The rows of a group lie close to one hidden flat surface of 13 dimensions, which passes through zero. Surfaces can cross.
In the rows, zero is written as 128.
Some rows, each with its group after it:
[138 110  61 102 108  60 148  88 142 103 130 137 124 117 179 138 119  81
 100 133  86 125 171 152 103] : lizo
[147 139 159 131  88 139 152 145 140 132 151 146 153 158 118 125 121 149
 123 109 103 116 113 137 120] : Keli
[114 114 110 130 112 132 136 127 125 120 121 140 120 113 131 124 118 113
 126 140 117 138 106 112 127] : Keli
[123 101 119 133 134 134 135 126 108 140 124 161  97 126 128 189 117  97
 118 123  85 156 126 100 152] : lizo
[102 112 110 117 131 100 133 112 134  97 107 126 146 115 148 118 136 146
 123 133 122 115 151 131  89] : lizo
[182 112 144  89 149 107  73 153 162 140  88 155 151 127 117 152 115 151
 137 172 103 169 128 114 136] : tiga
[105 102 127 138 133 151 137 148 103 169 159  94 132 151 124 165 145 156
 140  89 140 140 153 158 164] : voku
[157 121  84 124 133 151 132 147 130 135 116  95 112  86 108 116 124 118
 116 111 138 109 123 151 175] : Keli
[103 136 135 126 107 116 137 127 133 127 162 129 136 136 142 150 125 124
 120 139 126 140 126 141 139] : lizo
[109 124 105 136  72 134 189 120 123 134 164 151  84 150 119  87  99 109
 139 139 123 133 105 131 123] : tiga
[114  92  97 148 171 138 135 150 116 159  83 100 109 114 176 167 134 119
 132 102 115 165 135 108 140] : lizo
[184 140 164 111 118 112 119 128 141 161 160 163 135 176 140 100 124 144
 146 136 133 141 123 133 142] : voku
[131 142 148 141 132 150 105 111  94 120 155 150 102 150  56 149 138 117
 111 108 115 101 141 134 141] : lizo
[130 135 171 121 124 144 111 140 156 139 117 108 153 107 113  98 125 176
 168 176 161 118  86 137 114] : lizo
[103 118 106 143 130 151 132 152 126 127 121 103 135 141 125 132 134 149
 107  99 126 121 131 141 144] : voku
[135 118 135 129 105 128 104 117 100 153 149 120 122 168 113 144 130 128
 125 120 102 149 137 157 102] : voku
[162 168 120 150 159 132 135 145 151 105  85 159 123 153 179 118 121  84
  74  89 102 139 121  71 132] : voku
[147  86 102  99 150 118  81 102 159 198 123 105 135 165 150 147 126 144
 168 177 141 167 135 151 161] : tiga
[110 113 122 134 101 161 132 126 131 111 126 169 142 154 100 139 119 126
  93 119  78 127 107 102 134] : voku
[ 95 100 144 114 161 124 130  93 113  99 121 142 144  94  78 147 158 176
 142 125 137  65 180 132 114] : tiga
[ 86 116 108 128 138 108 117 123 110  93 105 110 119 111 109 109 136 151
 123 139 136 115 148 141  87] : lizo
[156 186 182 136 157 126 155 145 129 129 143 113 121  84 145 134 136  99
 160 113 187 122 141 111 140] : lizo
[106 130 127 137 113 105 155 106  91 120 184 131 123 137 140 134 147 122
 109  84 131  97 159 162 133] : voku
[103 171 155 131  94 116 147 146 142  95 136 134 144  95 166 121 109  97
 130 164 143 164  88  95 100] : tiga
[112 132 133 138 101 145 196 125 146 145 141 117 133 122 165 131 118 119
 154 117 137 130 128 120 115] : tiga
[133 157 139  90 101 100 137 109 164  82 151 156 157  86 127  89 118 138
 120 180 149  93 118 134 136] : Keli
[188 193 214 130 135 137 149 147 125 112 134 172 107 132  72 104 123 129
 146 112 146 107 143 100 104] : tiga
[118 142 128 130 109 152 150 134 146 123 139 110 136  85 117 140 118 105
 140 141 146 117 106 124 152] : voku
[144 112  86 131 116 131 142 164 131 154 126  92 108 112 140 138 112 111
 128 121 124 154 116 152 157] : Keli
[133 161 135 140 154  62 148 127 110 104 166 127 112 156 183  45 155 162
 104  86 177  73 157 169 127] : Keli
[137 102 136 145 177 118 156 147  98 125  86 144  86  82 121 114 136 132
 165 105 147 119 141  91 115] : Keli
[168 137 117 130 140 126  92 149 126 114  90 132 111 168  88 116 123 141
  87 111  86 127 141 136 105] : voku
[139 111 142 166 163 139 120 109  98 152 103 159 108 176 158 101 143 117
 134  85 118 128 117  83 105] : Keli
[180 142 159 113 140 126 106 146 151 179 135 135 108 130 135 132 109 116
 173 180 155 175  92 119 169] : lizo
[ 90 112 119 123 104 117 136 128 112 115 155 144 116 123 109 115 121 136
 131 153 134 135 114 135 136] : voku
[132 145 153 112 126  99 146 143 121  75 119 169 120  97  93 133 120 134
 114 137 111 118 154 114  97] : Keli
[150 115 114 133 154 117 123 139 110 138 129 138 100 166 116  81 139 163
 116  98 136 106 145 150 149] : tiga
[116 120 107 115 107 110 146 131 143 112 128 116 154 130 149 160 124 131
 107 121  96 134 158 149 108] : lizo
[174 159 186 129 127 175 139 124 151 166 131 114 156  91 125 149 128 102
 181 129 160 126 103 103 138] : voku
[175 146 155 111 142  90 140 176 139 121 116 154 112 145 124  96 118 166
 131 129 133 139 153 132 121] : tiga
[162 121 134 125 144 151 101  74 143 165 109 133 128 165 121 121 134 121
 148 135 117 114 133 124 106] : tiga
[ 82 109 132 106  87 128 131 120 137  96 136 116 147 100  55 126 121 184
 147 176 128  93 127 166  96] : tiga
[154 165 148 130 107 150 113 150 134 124 118 134 122 131 100 115 107  89
 137 144 131 166 100  97 109] : lizo
[120 119 120 121 143 120 136 129 137 132 113 117 145 123 161 147 134 125
 139 123 134 147 154 114 125] : lizo
[132 154 128 126 172 116 135 132 149 107 103 120 125  97 139 138 134 114
 127 130 153 114 152 108 137] : voku
[115 137 159 153 114 171 124 190 119 165 148 101 117 152 117 182 121 146
 121 117 117 172  92 141 169] : lizo
[115 102 143 115 131 134 158 111 134 124 116 157 130 112 106 146 126 149
 157 141 121 117 154 107 114] : tiga
[129 145 150 131 137 136 108 159 112 128 106 132 107 147  98 181 114 106
 124 134 105 189 147 102 107] : tiga
[142 161 137 114 101 142 133 118 173 111 140 105 198 136 155 119 134 152
  90 114 117  88 127 156 121] : Keli
[136 122 116 155 127 132 118  58 119 166 150 141 118 160 185 101 137  73
 139 120 133 115  89 115 127] : Keli
[142 145 146 110 103  82 107 133 132 131 167 144 136 194 145 113 124 152
 110 144 118 151 141 166 115] : voku
[122 100 100 111 149  88 140 138 132 136 124 130 112 110 161 125 126 132
 148 150 148 152 147 130 151] : lizo
[147 137 146 113 128 148 134 121 159 135 140 134 158 108 125  93 131 150
 148 144 165  97 108 124 168] : Keli
[ 89 136 136 122 146  96 130 120 134  79 128 160 143 145 138 113 137 163
  98 138 129 104 154 116 114] : voku
[121 123 148 130 135 139 146 139 124 131 122 158 112 121 117 123 119 126
 152 140 139 148 120  88 133] : tiga
[111 110 127 126 143 154  68 104 115 128 115 142 139 122 100 161 133 106
 123 150 113 144 105  98 146] : tiga
[159 155 150 124  91 139 121 154 151 146 164 142 132 160 123  44 111 152
 139 156 165 130  60 138 162] : Keli
[130 169 150 145 169 182  90 101 119 117 110  97 145 121 100 132 155 120
 109  97 155  91 143 111 124] : Keli
[127 138 112 128 115 115 124 182 116 105 114 121 111 150 112 154 114 132
  83 112  87 168 149 136 113] : Keli
[119 135 129 124 136 137 123 111 145 111 105  97 155 103 118 143 138 139
 127 131 128  92 143 141  99] : voku

New rows. What belongs after each?
[146 138 132 126 137 129 128 147 136 109 112 138 126 129 103 128 125 137
 109 117 113 116 136 123 128] : voku
[155 118  96 118 122 142 131 131 129 135 135 125 111 107  93 137 120 114
 117 119 119 115 127 144 174] : Keli
[145 128 107 137  85 143 116 131 122 162 145 107 116 146 142 112 109  92
 129 138 115 164  78 143 129] : voku
[139 104  60 142 129 135 164 194 116 144 111  87  92  91 149 130 113 109
 113  87 128 158 122 142 177] : Keli
[182 141 179  89 117 119 181 154 196 123 127 152 205 103 147 122 127 177
 159 125 142  98 160 119 133] : lizo
[142 180 144 139  93 172 113 148 139 129 144  94 152 161 112 164 118  98
  87 105 102 147 117 142 125] : Keli
[154 115 131 137 115 103 196 155 124 124 140 176 110 113 163 106 120 120
 131  90 118 120 122 106 146] : Keli
[136 152 137 125  96 111 193 147 150 147 160  95 110 172 145 107 115 157
 148 119 143 126 166 182  96] : tiga
[145 138 173 143 137 106 116 115 115 105  91 181 100 111 149 152 119 117
 100 152  56 130  89  97  69] : lizo
[138 136 128 125 143 111  99 125 130 109 112 139 143 107 150 120 135 114
 108 132 122 125 112 112 126] : tiga
[145 192 152 121 141 123 110 155 139 113 134  91 138 124 115 150 131 125
 106 123 152 137 163 149 128] : Keli
[ 85 119 114 134 168 116 122 138  85  77 103 113 112   4 101 172 144  91
 134 132 157 116 135  99 144] : tiga
[ 89 138 166 146  90 172 136 148 142 136 153  93 168 123 127 128 132 181
 128 135 134 102  71 157 130] : lizo
[144 169 138 127 144  94 127 106 121 106 144 131 118 138 143 104 141 103
 120 112 156 107 164 134 113] : lizo
[119 109 122 135 126 152 114 108 116 134 118 113 120 106  90 151 131 126
 132 135 111 107 114 141 124] : lizo
[120 130 153 137  97 109 157 141 117 100 120 165 121 128 123 124 115 124
 129 128  94 136 117 107  76] : Keli
[102  91 104 127 115 128 141 118 136 132 110 132 144 120 162 131 121 129
 132 140 107 142 110 113 116] : Keli
[115 164 105 122  90  87 159 151 147  76 123 108 163 137 180 125 120 108
  84 104 107 149 168 140  67] : lizo
[109 113 111 148 140 149 107 142 103 167 150  84 100 149 117 173 137 132
 122 112 128 142 126 165 170] : lizo
[160 147 174 143 139 143 158 120 118 138 139 162 124 123 127 147 136 102
 142  88 128 107 138  94 136] : Keli
[103 126  82 124  99 107 130 127 102  97 150 129  90 110  97 143 115  91
  94 135 107 134 134 153 141] : Keli
[ 74 117 103 161 115 158 163  91 114 134 108  84 114 139 148 129 133 114
 137 107 119 122 140 130  61] : tiga
[144 117 111 119 126 124 137 117 131 125 127 148 121 111 126 129 122 111
 122 130 116 119 128 121 146] : Keli
[107 129 122  98 122 100 143 144 171 110 105 122 175 117 165 115 117 133
 157 163 159 175 159  99  99] : lizo
[117 114 104 134 110 174 156 173 125 132 136 130 128 121 108 166 114 116
 101  94 105 155 119 112 189] : Keli
[125 147  98 122 110  94 108 111 122 104 140 128 101 125 134  92 116  99
 105 161 129 133 112 149 112] : Keli
[151 168 160 132 153 131  71 128 125 110 129 102 164 136 113 137 156 143
  94  99 134  92 139 152 123] : tiga
[103 168 116 102 112 124 136 145 161  59 114 119 173  85 137 135 119 136
  68 142 119 126 144 128 121] : Keli
[128 147 128 130 149  99  70 131 107 119 146 117 120 175 115 116 145 143
  93 123 136 127 143 162 134] : tiga
[108 133 145 134 158 126  84 117 119 133  80 127 112 179 128 129 127 136
 138 158 120 179 146 101  58] : tiga
[193 183 185 128 122 122 105 124 135 137 135 152 123 164 127 171 119  98
 104 127  82 138 130 129 107] : lizo
[118 131  89 151 135 128 118 101 104 122 147 111 113 101 160  74 143  92
 113 111 162  89  83 134 158] : tiga
[139 146 167 123 117 134 119  97 136 107 126 177 135 123 114 101 122 119
 135 158 122 110  96  90 100] : lizo
[151  85 110 128 154 142  83 139 119 162  81 118 105 152  92 105 127 162
 150 139 120 141 119 133 121] : Keli
[112 124 102 139 171 111 127 139 132  94  69  98 132 108 154  98 145 160
 108 109 136  96 152 128  90] : voku
[129 136 153 135 131 160 145 184 104  98 127 151 120 127  49 118 132 173
 103  85 123 102 141 122 149] : Keli
[160 126 109 144  72 156 150 170 123 157 140 119  94 113 108 141  89  70
 141 129 103 172  67 126 147] : Keli
[ 75 137  80 157 148 180  93 153  88 121 123 104  97 147 107 131 130 103
  74 100 138 170 115 108 179] : Keli
[133 135 107 137 126  90 186 164 101  95 122 117  73 107 120  97 125 140
 116  89 129 106 168 159  96] : tiga
[130 136 112 104 136 108 110 123 150 119 130 130 139 124 147 108 124 139
 117 160 143 135 132 138 147] : Keli
[123 164 139 133 109 139 117 135 133 104 121 101 151 142 115 115 130 123
 112 117 131 128 135 134  82] : lizo
[123 138 173 125 167  99 112 120 123 124 102 127 111  81 137 148 133 147
 161 176 146 125 126 125  96] : lizo
[150 102  99 118 103 114 192 140 136 150 119 120  73 137 109  76 102 158
 169 143 129 121 147 165  96] : tiga
[117 123 110 116  93 161 135 138 158 122 135 114 170 125 122 118 121 157
 106 129 119 115 105 145 156] : Keli
[175 161 164 118 133  81 137 138 119 122 156 154 105 154 116 157 131 118
 119 108 114 123 181 149 119] : Keli
[ 84  77  84 132 112  92 116 136 110 146 146 130  93 158 170 152 118 158
  90 155  76 157  94 173 152] : lizo
[133 143 113 141 122 174 106 103 146 151 115  82 164 153 148 115 135  95
 132 107 144 136 118 116 113] : lizo
[151 111 109 132 117 137 139 137 149 150  98  94 145 113 161 124 124 127
 139 117 110 126 110 138 105] : Keli
[139 133 138 137 122 139 130 146 140 145 123 115 131 120 156 110 120 135
 136 137 134 135  85 129 133] : lizo
[ 95 134 146 130 144 112 130 108 122 114 136 132 134 121 149 152 139 129
 130 137 136 125 144 120 116] : lizo
[ 86 122 106 115 120 102 145 126 139 132 162 108 141 117 171 129 128 120
 151 156 174 153 138 137 155] : lizo
[147 137 120 122 107 136 119 130 144 136 125 135 130 135 132 102 110 100
 137 152 133 153  96 112 128] : lizo
[145 127 119 129 150 132 109 136 128 154 107  87 109 125 122 132 127 122
 150 137 145 143 134 141 124] : tiga
[123 141 146 158  99 152 164 157 127 138 139  78 126  78 149 183 126 129
 108 106  91 104  81 171 129] : lizo
[137 133 184 110 111 118 170 129 162 108 127 184 178 121 154 180 126 153
 117 126  77 119 141 100 109] : lizo
[ 78 115 176 143 146 115 108 108  63 141 149 145 112 163 136 136 150 141
 153 124 143 173 151 105  82] : voku
[106 132  95 137 133 126 138 136 139 114 135 123 125 132 151 104 128 129
 106 122 143 114 114 129 163] : voku
